The rows come from 5 hidden closed curves, with some noise, and rows from the same curve form a group. Each curve winds through 10 dimensions. The rows are also pushed far along 6 directions, which tell nothing about the answers.
In the rows, zero is written as 128.
Some rows, each with its group after it:
[128 112 113 133  74 142  90 121 204 103 144 125 171 182 149  98  94 194
 165  76 103] -> (2)
[116 161 100  99 145 130 104 105 128 164  88 133 126 103 125 101 117 121
  82  86 113] -> (4)
[126 113 143 121  80 112  90 154 169 138 110 129 135 174 138 129 117 176
 144 102 124] -> (4)
[157  93  94 173 156 152 199 125  79 109 169 150 115  97  95 172 165  80
 135 155  96] -> (2)
[143 109  68 102 103 191 107 102 164 137 102 187 129  91 102 130 107 123
 127  69 124] -> (3)
[139 117 161  80 114 117 130 117 126 102 132 103 147  97 162 121  65 136
 135 146 106] -> (0)
[ 94 184 161 133 154  94  91 108 108 172  84  79 125 143 135 113 156 108
 126  85 152] -> (4)
[175  91 118 115 121 141 177 159 133  71 171 158 132 105 124 130  94 159
  86 164  90] -> (1)
[126 148 178 154 125  84 147 109  86 138 129  82 128 173 153 131 136 126
 135 177 157] -> (0)
[135  88 175 105 121 117 146 160 133  77 134 132 153 145 141 123 115 132
 159 161 162] -> (2)
[122 125 173 129 130 124 180 181 111 122 185 123 149 166 176 147 103 156
 167 230 132] -> (1)
[156  81 102 139 151 102 165 128 107 141 153  99 124  98  99 170 156 108
 161 124  72] -> (1)
[135 178 103 132 150 141 143 124  99 175 140 136 113  99 129 138 131 117
  85  90 114] -> (0)
[129 103  91 158 107  94 120 103 164 105 154  88 112 120  71 137 165 131
 158  96  74] -> (2)
[152  96 103  99 147 188 181 158 105 132 139 194 150 103 143 152 112 114
 130 201 138] -> (1)
[100 160 168 113 100  73 114  94 168 121 125  78 151 174 126 108 109 167
 158 126 121] -> (3)
[125 103 114 134 150 100 116  90 138 138 101 124 105 117  76 155 173  98
 168 115 152] -> (3)
[144  98 179 126 138 129 126  73 114  40 113  84 142  93 131 108  83 108
 148 136 131] -> (2)
[156  66 135 107 148 154 168 129 122  56 154 151 137 110 110 124 109 112
 149 202 121] -> (3)
[132 143 129 134 105  90  89 108 156 144  97  95 126 147  95 113 167 130
 124  48 141] -> (4)
[125 118 143 141 143 145 144 133 117 153 101 136 160 148 121 145 173  93
 179 128 179] -> (3)
[122 131 134 146 139 108 137 122 117 146 107 118 128 129 114 149 142 124
 128 107 107] -> (3)
[109 145  89 101 120 150 125 143 134 172 113 197 118 109 147 133  87 142
  88 113 113] -> (0)
[115 113 119 116 147 161 122 158 126 118 127 170 147 168 177 131 120 150
 121 164 153] -> (0)
[138 114  89 112 138 119 137  73 167  92 139 122 130  96  78 126 109 143
 140  75  94] -> (0)
[131 100 137 173 136  91 151 124 124  95 181 118 120 176 152 157 127 162
 157 159 113] -> (4)
[ 96 112 192 146 137  61 147 150  90 102 144  55 123 149 144 164 142 123
 189 169 131] -> (0)
[169  77  75 186 170 141 166 143 132 161 162 153 116 120  80 186 187 125
 165 102 112] -> (4)
[121 165 152 137 110  59 123 117 170 137 156  56 140 174 112 100 123 184
 144  66 105] -> (2)
[146  71 132 140 105 124 134  97 129  57 122 100 128 103  84 143 143 100
 170 132 106] -> (2)
[123 130 158  97  92  94  83  93 173 107  91 119 127 117 126 122  83 154
 132  71 123] -> (1)
[106 113 123  90 109 133 114 117 172  93 111 144 158 148 114 101 110 140
 152 119 127] -> (3)
[101 182 172 117  94  81  97 114 137 123 120  75 114 143 118 107 125 139
 120  93 133] -> (3)
[129 123 147 138 104 125 121 151 158 132 166 119 128 193 157 145 108 202
 157 189 119] -> (2)
[147 130 139 149 153 100 160  88 107 129 154  78 108  92 106 151 107 133
 143 146 107] -> (1)
[146  99 148  77 115 115 109  89 176  59 129 118 149 117 120 117  81 159
 147 121  99] -> (0)
[110 132 185 164 128 103  81 104 140 132  79  77 139 177 112 129 174 117
 184  84 171] -> (1)
[102 169 180 132 111  82  77  87 151 135 101  67 123 160 113 108 133 137
 154  67 136] -> (0)
[131 100 142 129 131 158 160 162 112  76 158 141 162 128 168 125 108 125
 138 185 123] -> (2)
[137 139  98 111 116 140  90  87 135 153  98 142 110 113 124 120 115 127
  96  93 120] -> (1)
[147 100 162 100 134 160 106 127 138  97  73 138 160 113 143 102  96 123
 126 109 166] -> (2)
[158  72 153 101 111 118 135 133 127  53 126 117 136  92 138 140  86 140
 119 156 101] -> (4)
[118  98 131 112 113 113 124 155 170  85 164 138 157 183 182 121  84 203
 145 167 118] -> (3)
[108 163 126 179 113  97 135 178 160 178 172 117 123 195 116 151 187 171
 157  96 134] -> (0)
[139 112 133 124 152 152 132 153  97 128 119 132 123  84 160 143  90 131
 104 140 113] -> (1)
[117 164 121 125  94  90 120  90 157 148 125  97 118 119  83 130 144 129
 136  93 112] -> (1)
[126 101 161 110 119 120  81  91 164  90  89 104 140 138 102 126 137 123
 185  85 138] -> (0)
[155  66  61 129 142 188 139 137 135 120 118 160 137  86 108 126 130 116
 128 158 120] -> (4)
[135 130  91 165 132 166 149 191 107 207 131 146 123 138 120 148 180 118
 125 161 136] -> (4)
[120  97 152 118 181  88 153 120 100  82 156  81 121  89 122 143 121 107
 160 160  89] -> (2)
[127 179 129 136 111 111 127 130 119 196 100 122 114 111 131 112  94 149
  68  97 110] -> (4)
[123 149 122  90  94 130 120 115 112 154  95 123 120  84 131 122  88 111
 102 115 102] -> (0)
[129 114 130  84 111 191  91 160 114 127  51 185 145 100 157 109 115  93
  88 110 169] -> (3)
[ 82 165 170  78 108 118 109 126 143 103 106 132 148 148 160  81  71 145
 118 136 144] -> (3)
[117 194 144  82 101 121 104 125 156 179  96 118 147 125 156  93  63 179
  86  91 136] -> (4)
[ 94 196 172 136 111  73  89 123 140 153 128  70 121 180 142 109 155 148
 126 106 139] -> (3)
[133 132 142 113 167 166 115  96 104 116  89 123 129  61 142 120  78 104
 108 117 129] -> (1)
[120 118 119 103 123 166  75 147 146 132  90 148 143 126 167 120 106 144
 122  88 149] -> (0)
[145  60  61 144 123 168 135 165 162 117 143 163 144 141 104 130 150 143
 148 123  99] -> (0)
[130 127 148 104 132 106  93 108 114 115  98  99 122  98 142 114 118 105
 111 109 138] -> (1)
[117 170 170 103 112  93 136  88 109 109 119  88 114  83 114 123 100 103
 114 144 121] -> (1)
[141 137 117 150 113  98 146 124 137 138 144 117 107 122  83 130 156 126
 118 101 128] -> (2)
[141  98  84 160 124 120 125 120 122 144 127 102 112 105  75 156 210  84
 152  90 121] -> (3)
[121 144 121 177 159 136 139 151 127 181 157 116 140 201 133 143 183 149
 167 144 137] -> (2)
[144 142  75 124  86 145  95  64 156 152  90 164  97  71  83 114 105 112
  89  39 121] -> (4)
[132 109 138 131 108 111 120 140 150 135 127  89 155 161 115 131 175 126
 186 110 165] -> (2)
[144 122 110 128  97 149 132 153 157 131 127 153 135 144 105 114 134 154
 104 131 115] -> (2)
[139 153  79 123 152 133 140 152 116 183 129 179  98 104 111 132 149 118
  63  77 130] -> (4)
[143 115  90 167 124 134 147 126 145 163 124 128 136 139  63 136 196 105
 156  70 120] -> (3)
[156  51 122 120 117 195 143 125 122  71 102 173 162 118 126 150 134  96
 167 156 163] -> (2)
[140  85 184 110 125 118 122 142 135  86 135 117 153 145 183 145  74 164
 173 154 151] -> (2)
[116 182 135 186 134  92 148 120 117 148 181  70 121 162 119 106 156 138
 126 115 110] -> (2)
[124 150  60 116 130 199 131 117 106 159 115 176 124  80 134 111 116  95
  73 145  98] -> (3)
[ 91 180 172  87 101  65 129  94 136 133 124  81 130 127 145 112  65 153
 135 125 121] -> (0)
[152  75  87 142 130 175 143 190 135 114 170 156 132 139 138 141 159 143
 134 197 132] -> (1)
[131  82  79 137 135 180 130 149 129 125 123 202 128 117 133 157 140 111
 135 128 125] -> (2)
[ 93 200 101 167 136  80 139 147 119 205 173 120  93 165 122 144 189 132
 117  97 142] -> (4)
[139  72 162 121 133  96 100  75 154  63 110  91 130 122 106 160 114 134
 196  84 107] -> (3)
[115 191 135 131 146  93 145  87  84 160 129 105 109 117 123 128 151  89
  95 120 144] -> (4)
[132 142  74 155 163 110 164 128 148 158 184 146 110 132  67 144 184 125
 133  70  86] -> (3)
[118  92 177  93 131 106 115 145 115  41 134 103 131 125 160 115 104 120
 139 170 135] -> (3)
[112 159 112 147 143 105 150 161  88 176 164 106 101 121 146 132 126 128
  99 131  72] -> (1)
[147  93 160 104 122 138  99 140 133  99  76 126 154 139 131 116 153 109
 137 117 185] -> (4)
[125 149 109 148 125 126 148 163 117 176 156 117 154 194 155 115 182 138
 127 175 144] -> (0)
[159  66 163 147 162 105 170 169  99  99 142 129 143 153 147 171 146 139
 150 168 143] -> (4)
[142 121 147 118  91 151  93 114 155 140 107 117 148 148 159 144  86 175
 156 143 134] -> (1)
[140 119 120 122 115 100 167 156 178 113 195 144 140 147 130 139  71 214
 130 118  58] -> (0)
[140 154 140  92  93 130 128 131 153 117 132 156 117  83 143 108  27 176
  67 113  92] -> (1)
[149  84  64  93  76 188  76 117 194 152  60 179 147 109  85 121 130 133
 139  71 116] -> (4)
[142 114 147 145 154 113 183 171  92 122 156 108 146 136 148 127 127 136
 124 172 135] -> (0)
[126 169  99 146  99 164 117 162 137 169 151 139 150 166 181  96 120 167
  78 137 111] -> (3)
[128 119  82 130  96 117 143 114 189 146 165 126 136 131  82 143 127 162
 175 106  68] -> (1)
[121 169 202  89 122  91 121 116 122 130  95  70 145 115 158 107  69 154
 118 128 146] -> (4)
[130 110 118 114 122 136 125 173 135 156 115 166 139 151 149 150 144 141
 134 131 174] -> (1)
[160  81  96 147 155 135 187 144 159  87 188 160 145 156  98 149 134 173
 147 143  87] -> (0)

New rows. What belongs after each?
[107 183 146 132 144 121 137 140  69 182 117 100 134 152 160 105 170  83
 104 173 176] -> (0)
[175  46 144 107 123 158 157 148 129  39 154 137 148 116 118 152 121 130
 163 185 114] -> (3)
[104 136 113  85 176 135 106  99 107 143  76 125 118  52 108 120 135  61
 124  98 139] -> (2)
[150 116 113 129 150 151 165 155  95  96 166 124 131  87 133 117 123 109
  91 170  61] -> (1)
[140 111  92 110 139 187 115 116 132 128  70 167 114  40  76 115 122  81
 102  81 145] -> (1)
[125 140 137 140 112  82 164 119  92 106 156  87  90  94 115 136  96 130
  97 167  71] -> (3)
[139 129 119 136 166 157 168 140  56 126 157 161 104 105 170 148 111 106
  86 197 136] -> (4)
[139  99  86 119 162 153 128 128 124 107 112 168 118  92 115 134 132 118
  95 114 119] -> (0)
[122 163 133 154 142 147 115 112 123 138 125 102 123 117 119 110 144 116
 118 133 138] -> (1)
[146  98 128 151 156 144 165 119  76 120 152 111 115  96 116 167 147  81
 162 170 101] -> (2)
[135  69 122 121 147 160 105 129 146 103 109 152 143 157 137 136 154 124
 174 181 181] -> (3)
[124 147 153 130 170 118 120  75  97 121 104  80 110  55 121 129  81 107
 118  93 100] -> (1)
[133 131  58 131 144 185 123 139 149 157 120 180 138 113 121 119 128 143
  87  98  79] -> (2)
[146 109  85 168 174 119 141 132 114 168 133 109 130 144  89 136 213  99
 140  79 121] -> (1)
[130 136 143 146  70  92 118  94 144 125 143 114 114 172 141 139  92 174
 137 123 107] -> (4)
[169  93  55 146 125 153 157 132 166 160 151 149 129 104  71 131 136 150
 132 105  69] -> (4)
[120 101 156 109 118 181  72 122 162 126  63 164 164 170 136 145 169 105
 204 108 232] -> (0)
[131 112 182 110 108 153 110 126 130 108  68 121 168 143 138 104 120 109
 158 122 196] -> (3)
[136 105 140 159 165 116 158 158 127 109 156 124 145 167 116 139 189 122
 159 147 157] -> (1)
[138  87 101 138 146 181 139 142 131 128 136 157 125 109 117 150 129 120
 164 173 145] -> (1)
[180  79 106 127 116 172 150 131 128  78 157 175 122  84 134 137  85 135
  98 153 100] -> (4)
[134  90 146 145 156  97 181 123 119  86 175  82 141 147 114 155 132 143
 189 168 104] -> (1)
[154 116  98  97 140 138 172 114  88 122 119 170 121  77 113 125 124  80
  74 155 123] -> (4)
[141 105 108 129 101  95 114  80 168  90 150  76 107  98  80 131 111 153
 153 107  81] -> (1)
[141 143 111 165 115 141 118 116 185 124 174 108 145 165 127 114 109 205
 134 120  84] -> (1)
[112 136 131  92 118 140 101 107 147 150  83 163 138 145 149 104  87 137
 128 114 171] -> (4)
[138 151 126 126 103 109 106  65 163 146 114  93 120 115  78 142 137 135
 154  63 107] -> (3)
[122 102 144  96 129 191  79 138 128 144  57 162 140 140 151 137 145 100
 162 177 223] -> (2)
[102 152 154 131 134 129 131 113  99 119 109 104 135  99 142 116 121  87
 131 124 136] -> (2)
[106 108 162 135 159 134 148 156 106 119 124 108 156 163 144 138 158 109
 195 178 189] -> (1)
[139 145  99 178 121 106 146  98 110 156 151 129  81 107  87 138 149 107
 106  93 107] -> (4)
[115 126 152 155 143 103 107 111 142 150  87 121 123 150  96 143 157 123
 163  79 158] -> (2)
[105 182 101 141 126 126  92 164 128 210 129 124 109 130 150 112 154 130
  95  87 131] -> (2)
[136 117 147 133 146 165 144 177  93 124 135 138 126 109 189 114  59 158
  89 205 130] -> (4)
[151 101 106 176 153 118 154 123 102 124 150  91 135 116 103 145 184 100
 143 117  85] -> (3)
[ 96 147 131 126 104 149  79 111 160 151  93 120 116 116 115 119 110 131
 157 107 155] -> (1)
[136 123 141 123  93  95 124 102 179 120 130  73 153 141  96 111 111 165
 174  84 115] -> (1)
[133 120 187 108 113 143  92 109 136  83  84 121 144 127 155 110  73 142
 125 124 139] -> (1)
[125 108 138 150 160 169 116 125  84 142  82 108 121 103 117 150 170  70
 158 152 170] -> (1)
[136 109  99 134 144 161 137 105  73 150  89 157  87  71  92 151 161  43
 122 136 169] -> (4)
[128  91 148  97 143 124 172 134  83  78 141 118 124  81 127 153 115  82
 149 185 101] -> (2)
[134 111  85 107 131 144  85 100 180 145  85 137 154 139 107 117 143 145
 140  60 116] -> (4)
[155  89 146 126 118 141 140  99 133  71 146 114 124 101 110 142 106 126
 159 190 110] -> (1)
[130 104 132  61 109 126 131 109 129  77 109 135 130  79 151 112  32 147
  97 171 100] -> (4)
[108 138 166 113 125 163 146 205  90 107 146 159 141 159 194 119 118 126
 111 242 172] -> (1)
[116  58 110 113 124 192  98 153 149 120  76 164 172 168 137 127 164 107
 200 144 196] -> (0)
[ 98 211 135  80  69 140  63 148 156 200  70 152 133 138 165  86 106 149
  63  84 162] -> (0)
[140  59 105 143 157 163 121 148 123 114  88 166 134 130 115 153 169 104
 151 121 165] -> (3)
[134 116  99 132 138 150 134 159 175 144 164 182 146 186 125 143 155 165
 151 120 116] -> (3)
[155  72 114 130 106 168 125 133 163  94 105 164 159 156 105 130 155 134
 156 147 172] -> (0)
[133 115  83 103  62 139 114 106 197  89 151 156 142 123 124 104  73 173
 124  85  88] -> (2)
[125 144 136 165 105  84 167 146 135 150 191  73 129 177 101 147 171 154
 172 164  88] -> (2)
[112 157  85 122  98 120 112 126 170 152 158 163 130 168 135 119 143 153
 117  98 122] -> (4)
[115 119 103 112 131 170 104 141 122 147  94 154 151 141 181 107 111 129
 113 138 172] -> (0)
[104 154 134 132 143  88 103  70 162 151 117  91 138 172  91 125 180 119
 189  71 145] -> (0)
[113 111 174 136 153 102 149 177  89 121 139 126 120 162 168 150 130 130
 146 174 167] -> (1)
[178  90  79 127 138 188 160 121 103 125 137 185 139 112 133 138 132 112
  96 177 115] -> (0)
[106 160 185 113 120 150  89 143 121 129  96 136 130 136 168 121 119 117
 132 130 202] -> (0)
[139 110 124  99 145 154 110 116  97 139  65 171 130  97 128 146 159  67
 109 120 166] -> (1)
[174  46 124 112 137 152 186 172 124  69 153 146 167 114 143 142  96 154
 137 185 115] -> (0)
[156 107  92 174 113 179 140 184 164 191 140 164 154 185 114 158 188 161
 163 137 154] -> (1)
[118 152  89  99 106 145 109 168 145 125 150 166 120 129 151  97 112 152
  61 122 101] -> (3)
[135 128 106 148 141 168 139 174 101 176 140 185 110 132 125 162 187  90
 126 134 159] -> (4)
[110 147 137 133 129  94  98  95 151 144  95  86 112 123  71 112 168 109
 147  96 142] -> (2)
[ 91 173 135 161 123 104 113 160 120 196 127 100 109 156 113 121 201  99
 141 129 156] -> (2)
[137 120 112 109 159 163 125 117 116 142 105 134 139  86 133 140 125 107
 130 130 132] -> (2)
[157  68 113 105 134 164 123 143 105 109  78 146 124  62 110 150 133  88
 123 121 142] -> (1)
[116 146 104  87 117 152  98 105 149 137  85 159 135 105 107  87 127  98
  98  97 129] -> (3)
[109 149  99 156 168 132 156 134 106 142 139 136 125 117 101 116 178  84
 112 113 130] -> (2)
[121 113 151 117 143 115 145  95 105 119  99 117 135  92 116 147 122  84
 164 124 149] -> (3)
[122 122 172 126 149 108 172 153 114  91 170 110 158 168 157 129 126 142
 152 218 118] -> (3)
[159  91 138 111 162 152 168 185  87 123 135 177 137 122 177 155 108 133
 101 178 150] -> (1)
[130 152  93 145 157 106 161 141  97 139 192 119  81  70 134 144  89 145
  68 104  25] -> (0)
[113 156 142 134 120 121  86 133 118 188  78 128 125 138 150 131 152 110
 124  90 178] -> (0)
[136  95 103 125 103 129 135  99 159  79 146 108 152 128 122 122  87 164
 147 114  68] -> (3)
[126  73 149 141 146 146 125 184 136 105 129 147 146 171 129 161 180 121
 188 156 152] -> (0)
[111 173 160 116  84 114 127 156 143 140 145 117 150 185 184 108  86 193
 107 188 130] -> (3)
[115 121 152 140 160 122 134 164 140 129 144 140 149 191 133 140 184 127
 182 124 181] -> (3)
[151  72  83 154 173 205 151 164 121 146 148 195 157 149 143 166 182 106
 174 162 152] -> (3)
[132  71 121 103 113 161  86  88 158 120  50 171 146 142 113 124 137 100
 181 102 211] -> (4)
[139 125 154 133 119 106 139  97 175 100 158  88 174 172 126 126 108 179
 183 127  93] -> (1)
[111 175 106 119 133 154  94  93 124 150  81 126 119 102 113  77 128 100
  82  85 154] -> (3)
[142  92  67 166 153 142 170 160 120 147 137 158 136 126  92 157 191 112
 125 106  99] -> (3)
[100 153 187  69 128 148 107 158 125 136  66 163 151 122 177 106  77 124
 118 132 206] -> (0)
[155  84 105 101 138 207  96 110 133 111  51 188 143  82 111 121 127  88
 108  97 148] -> (1)
